The first 10 rows are patterns. Each new row is the sum of 2 different patterns, raised or lowered, with some noise. Before adding, each is slid sideways (what falls off one end comes back at the other), maybe read backwards, and multiplied by a number that may be negative. Names go in the order of the patterns.
Known rows, each followed by the names of its patterns:
+0.80 -0.62 +1.93 -0.79 +2.10 +0.38 -0.14 -2.09 -0.54 +0.31 +1.23 -0.83 +1.03 +1.00 -1.31 +2.04 +1.61 -0.97 -0.16 +2.03 +1.45 -0.78 +1.79 +0.60 -1.48 -0.29 +2.02 +1.37 +1.83 -0.96 -0.32 -1.23 +1.60 -1.69 +1.02 -0.30 -0.58 -0.14 +0.45 -1.16 -2.07 -1.06 -0.16 -1.66 -1.07 -0.98 => z_748
+0.30 -1.17 +1.31 -0.28 +2.14 -0.66 +1.09 -0.65 -2.15 -0.37 +0.38 +1.54 -1.45 -1.20 -1.37 -0.51 -1.11 -0.66 +0.22 -1.94 +1.61 +2.11 +0.64 -1.13 +1.07 +1.47 -1.24 +1.23 -0.28 +1.32 +0.73 -0.09 +0.03 -0.18 +1.85 -1.54 -1.46 -0.62 -1.17 +1.88 -0.57 +0.45 +1.45 -0.47 +1.57 -1.91 => z_754
-1.20 -0.80 +1.14 -0.83 +0.20 +0.73 +1.43 -0.96 -1.40 -1.16 +1.94 +0.04 -1.84 +1.66 +1.49 +0.04 -0.54 -0.61 +0.00 -1.04 -1.10 -1.07 -1.51 -2.05 -0.94 +0.75 -1.09 -1.62 -0.91 +0.19 -1.60 -1.01 -0.76 +0.24 -0.67 -1.97 -0.22 +1.97 +0.78 -1.19 -0.12 +0.70 +1.92 -1.80 -1.31 +1.96 => z_195
+1.37 +0.70 -1.17 +1.13 -1.11 -2.19 -1.62 -0.08 -1.52 -1.51 -0.68 +0.84 +1.22 +0.04 +1.55 -1.68 +0.57 +0.26 +0.85 +1.46 +1.70 +1.99 -1.66 +1.49 -0.28 +0.05 -1.38 -1.18 +0.31 -2.17 +0.30 +0.79 -1.93 -0.70 -0.04 -1.51 +1.09 -1.83 +1.99 +1.19 -0.93 -1.83 -0.11 +1.09 +0.79 +2.06 => z_790
+1.68 -0.77 -1.40 -1.45 -1.22 -1.94 +0.95 -2.11 +1.45 +1.20 +1.75 +0.74 +0.97 -1.85 -0.47 -0.57 -1.92 -0.72 -1.43 +1.96 +1.87 +0.57 +1.64 +1.39 -0.54 -1.96 -1.90 -0.60 -0.51 +0.13 -1.85 +2.20 -1.38 +1.60 -2.05 +0.72 -2.00 +1.36 +2.03 +2.07 -0.99 +1.30 -0.96 -0.22 -1.79 +0.13 => z_581
-0.61 +1.62 -0.70 +1.06 +1.69 +1.33 +1.35 -0.85 +0.51 -1.49 +1.51 +0.27 +1.84 +0.56 -1.94 -0.47 -1.86 +1.83 +1.63 -1.03 -1.29 -1.55 -0.49 -1.58 +1.42 +1.60 +0.14 +0.03 -1.01 -0.18 -0.26 -2.02 +0.74 -1.76 +1.78 +1.96 -1.68 +1.76 -1.22 -0.39 -0.47 -2.17 -1.62 -1.92 -0.70 -1.23 => z_39
-1.71 +2.09 -0.91 -0.07 -0.09 +0.51 +0.09 +0.37 +1.28 -1.42 -1.79 +1.28 -2.00 +1.96 +0.01 +0.86 -1.30 -1.44 -0.96 +0.78 -0.37 +0.33 +1.78 +0.33 +1.74 -0.70 -1.66 -0.07 -1.91 -1.49 +2.02 +0.87 +1.70 -1.52 -0.20 -0.03 -2.02 +1.10 +0.85 -0.63 +0.55 -0.85 -0.15 -0.10 -0.07 +1.26 => z_621
-0.60 +0.96 +0.42 +0.21 -0.93 -0.38 +1.74 +1.66 -0.12 -0.17 -1.31 -0.97 -1.39 -0.94 -1.68 +1.06 -2.13 -2.15 +0.59 -1.62 -0.93 +0.27 -1.81 -0.23 +0.01 -1.13 +0.87 +2.07 -0.79 -1.99 -0.24 +0.83 -0.48 -0.82 -1.27 -1.89 +0.39 +1.59 -2.18 +0.78 -1.48 -1.71 -2.07 -1.54 -0.60 -0.25 => z_215
+0.70 +0.44 -1.30 -1.84 -0.33 +1.70 -0.76 -0.82 +0.52 +0.59 +1.16 -1.81 +1.26 +2.14 +0.84 +0.30 +0.22 +1.41 -0.31 -0.86 -1.54 -1.27 -1.64 -1.34 +1.82 -1.01 -0.35 +0.47 -2.02 +1.62 +1.68 -0.49 -1.58 +0.68 +0.83 +1.52 +0.73 +0.62 -1.78 -0.11 +0.52 -1.81 +1.51 -0.90 -0.30 -0.95 => z_461
-0.22 +1.41 -1.70 +1.45 +0.58 -0.02 -0.94 -0.66 +0.99 +0.93 -1.12 +1.76 -1.54 -0.24 -0.20 -0.56 -1.15 -0.57 -0.03 -1.48 -0.65 -0.74 +1.67 +1.46 -0.12 +1.60 +0.78 -2.04 +1.13 -1.99 +0.48 +0.76 -0.28 -1.67 -1.88 -0.92 +1.86 +0.40 +1.19 +1.49 -1.43 +2.10 +0.99 -0.52 -1.91 -0.43 => z_310

New rows. What belongs after each?
+4.80 +1.99 +1.13 +1.76 +3.53 +3.43 +0.84 +3.67 +1.65 -0.13 +3.26 +3.38 +3.04 +4.36 -0.17 +0.86 -0.62 +4.24 +2.03 +2.69 +2.84 +1.95 +0.28 +1.84 -0.47 -0.03 +1.26 +1.04 +1.30 +2.12 +2.07 +1.64 +1.26 +1.77 +2.79 +2.26 +3.38 +2.78 -0.80 +1.18 +1.97 +2.29 +1.29 +2.53 +3.45 -0.88 => z_748 z_621
-0.21 +1.26 -0.03 -0.31 +0.10 +0.06 -0.13 +2.17 -1.00 +0.61 +2.99 -0.04 -2.09 -0.59 +3.20 +0.53 +0.98 +1.09 +0.27 +2.40 +2.97 +0.91 +0.10 -0.32 +0.17 +1.41 +0.58 -0.35 +1.31 -1.23 +1.63 -0.01 +1.97 +0.15 +2.35 +0.65 +2.16 -0.31 +0.30 +0.50 -1.28 +1.18 +0.86 +1.24 +2.92 -1.91 => z_754 z_215
+4.83 +1.92 +3.05 +4.58 +4.12 +3.78 +2.79 +4.89 +4.98 +4.55 +4.17 +4.93 +2.02 +4.59 +1.89 +2.78 +2.06 +1.68 +1.59 +4.67 +3.69 +4.32 +5.18 +4.51 +4.80 +2.50 +1.18 +3.91 +3.16 +1.91 +4.47 +5.15 +4.51 +4.66 +3.62 +3.18 +5.03 +1.00 +3.12 +2.37 +5.79 +2.77 +4.33 +2.38 +2.11 +2.32 => z_581 z_215
-0.14 -2.27 +0.25 +1.14 +0.76 +0.11 -1.76 -0.94 -0.46 -0.65 +0.47 -0.44 -1.53 -1.81 -1.92 -2.86 +0.55 +0.41 -0.51 -1.47 -1.18 -0.38 -1.33 -0.02 +0.09 +0.31 -1.99 -0.77 -1.41 -1.57 -1.57 +0.10 -1.66 -0.24 -0.65 -0.74 -0.80 -1.38 -0.89 +0.15 -1.71 -2.31 -3.07 -0.25 -2.26 -1.84 => z_39 z_310
+0.60 +2.64 +0.23 +1.80 -1.59 +1.28 +3.03 +0.72 +3.71 +2.13 +1.60 -0.02 +0.30 -0.26 +2.04 -0.04 +2.02 +1.30 +0.64 +1.52 +1.69 -0.05 +0.73 +0.83 +2.14 +0.50 +1.29 +1.69 +2.86 +1.10 +2.06 +1.92 -0.08 +0.97 +1.60 +1.13 +3.05 +1.72 +3.24 +0.73 +1.71 +2.10 -0.18 -0.48 -0.80 +0.22 => z_754 z_310
-2.21 -3.27 -1.00 +0.70 -2.05 -2.59 -3.94 -0.93 -2.17 -2.06 -1.13 -2.68 -1.06 -1.59 -3.20 -0.42 +1.46 -1.89 -0.32 +0.15 +0.02 -2.51 +0.19 -3.37 -1.33 -3.00 -3.94 -2.84 -2.43 -2.87 -0.99 -2.79 -0.52 -0.55 -2.61 +1.07 +0.82 -0.62 -2.12 -3.11 -0.03 -2.32 -3.71 +1.03 -0.20 -1.07 => z_215 z_310
-1.26 +1.97 -1.66 -2.11 +0.70 -2.06 -0.66 +0.32 +0.42 +1.93 +0.69 +1.12 +0.95 +0.78 +0.26 -0.97 +1.06 -2.01 -0.34 -1.61 -1.63 +0.52 +0.16 +0.59 -1.35 -1.34 -0.15 -1.31 +1.18 +0.40 +1.97 -0.99 -1.62 -1.04 +1.39 -0.15 -0.64 +0.42 -2.07 -0.47 +0.97 +0.76 +0.58 -0.53 -0.37 +2.22 => z_39 z_310
+1.29 -2.83 -2.77 +1.20 -0.84 -2.56 -1.91 -0.69 -3.71 -3.24 -3.19 -0.80 -2.86 +1.24 +0.95 -0.10 +0.45 -1.03 +0.87 -0.41 -1.18 -2.97 -1.56 -1.63 +1.84 -1.41 -2.76 -1.28 -1.99 -3.40 -3.66 -0.45 -1.26 -1.96 -3.22 -0.65 -0.39 -1.71 -0.30 -1.27 -1.26 +1.95 +0.38 +0.17 +1.25 -3.92 => z_790 z_461
-1.02 -1.35 -1.70 -3.17 -3.91 -2.24 -4.25 -1.60 -1.58 -1.70 -3.17 -1.19 -2.94 -1.00 -0.66 -0.98 -3.51 -2.34 -2.06 -0.95 -2.73 -2.10 -0.49 -3.95 +1.01 +0.59 -3.66 -0.91 -0.86 -0.95 -2.71 -1.53 -2.29 -4.09 -2.56 -0.91 -0.97 +0.69 -3.05 -1.37 -1.74 +0.28 -2.49 -1.51 -1.89 -3.37 => z_748 z_39
-0.58 +1.66 +1.96 -0.18 -2.03 -0.32 -1.08 +0.33 +0.63 +0.06 +2.50 -1.99 +0.76 +1.98 -0.50 +0.80 +0.88 +0.05 -0.81 -2.32 -0.71 +2.74 -0.60 -0.66 +1.25 +2.27 +2.06 +0.11 +0.04 +2.71 +0.13 -0.88 +1.02 +2.63 +1.98 +0.56 +0.60 +1.84 -1.02 +1.61 +0.79 +0.25 -0.73 -0.60 +2.30 +0.14 => z_195 z_310
+0.09 -1.99 +2.68 +3.07 +0.46 +1.13 +1.51 -0.38 +1.05 -0.51 +0.58 +0.13 -0.20 +1.59 +0.89 +2.37 -0.76 +0.40 -1.53 +2.47 -0.29 +1.20 +0.88 -0.73 +1.13 +0.11 -0.34 +0.93 +0.94 +1.84 -2.02 +2.71 +0.63 +1.05 +0.80 +0.80 +2.04 +0.01 +0.67 -0.93 -0.93 +1.55 -0.13 +1.62 +1.38 -0.93 => z_621 z_461
-1.57 +0.19 +0.80 -1.57 -0.95 -1.69 +1.92 +0.93 -0.75 -0.97 -2.08 -0.95 -2.62 -0.58 -0.97 -1.11 -0.80 -3.02 -2.95 -0.49 -0.80 -3.91 -1.62 +2.01 -0.43 +1.30 +1.69 +1.41 +0.81 +0.57 +1.55 -3.49 +0.44 -1.94 -0.36 +1.27 -2.20 +1.41 -2.33 -0.36 -1.03 +0.28 -1.07 -0.37 -3.13 +0.85 => z_754 z_39
+1.95 +1.63 -1.74 +0.92 -3.13 +1.12 -0.49 +1.91 +1.34 -1.38 -1.28 -0.37 +0.35 +0.05 -1.78 -0.14 -1.65 +1.05 -1.44 +0.68 -0.42 +0.21 +1.39 -1.46 +1.38 +0.11 -2.04 +2.46 +0.26 +0.57 +1.57 -1.25 -1.14 -2.21 -0.21 +0.18 -0.17 +1.69 +0.07 -2.30 -1.35 -1.53 -0.52 +0.16 -0.27 +1.57 => z_621 z_215
+2.49 -0.66 -2.92 +0.66 +3.87 +0.29 +0.42 +2.19 +0.87 +1.21 +0.16 +0.90 +1.08 +0.26 +0.65 +0.68 +0.64 +0.89 +0.67 -0.21 -0.83 -0.57 +1.31 +1.52 +2.21 -1.98 +2.61 +0.92 -0.54 -1.82 -0.42 -0.63 -2.53 -1.71 -0.19 -1.17 -2.17 -0.74 +2.06 -2.31 +0.30 -1.65 +0.23 -1.99 +1.19 +0.99 => z_748 z_195
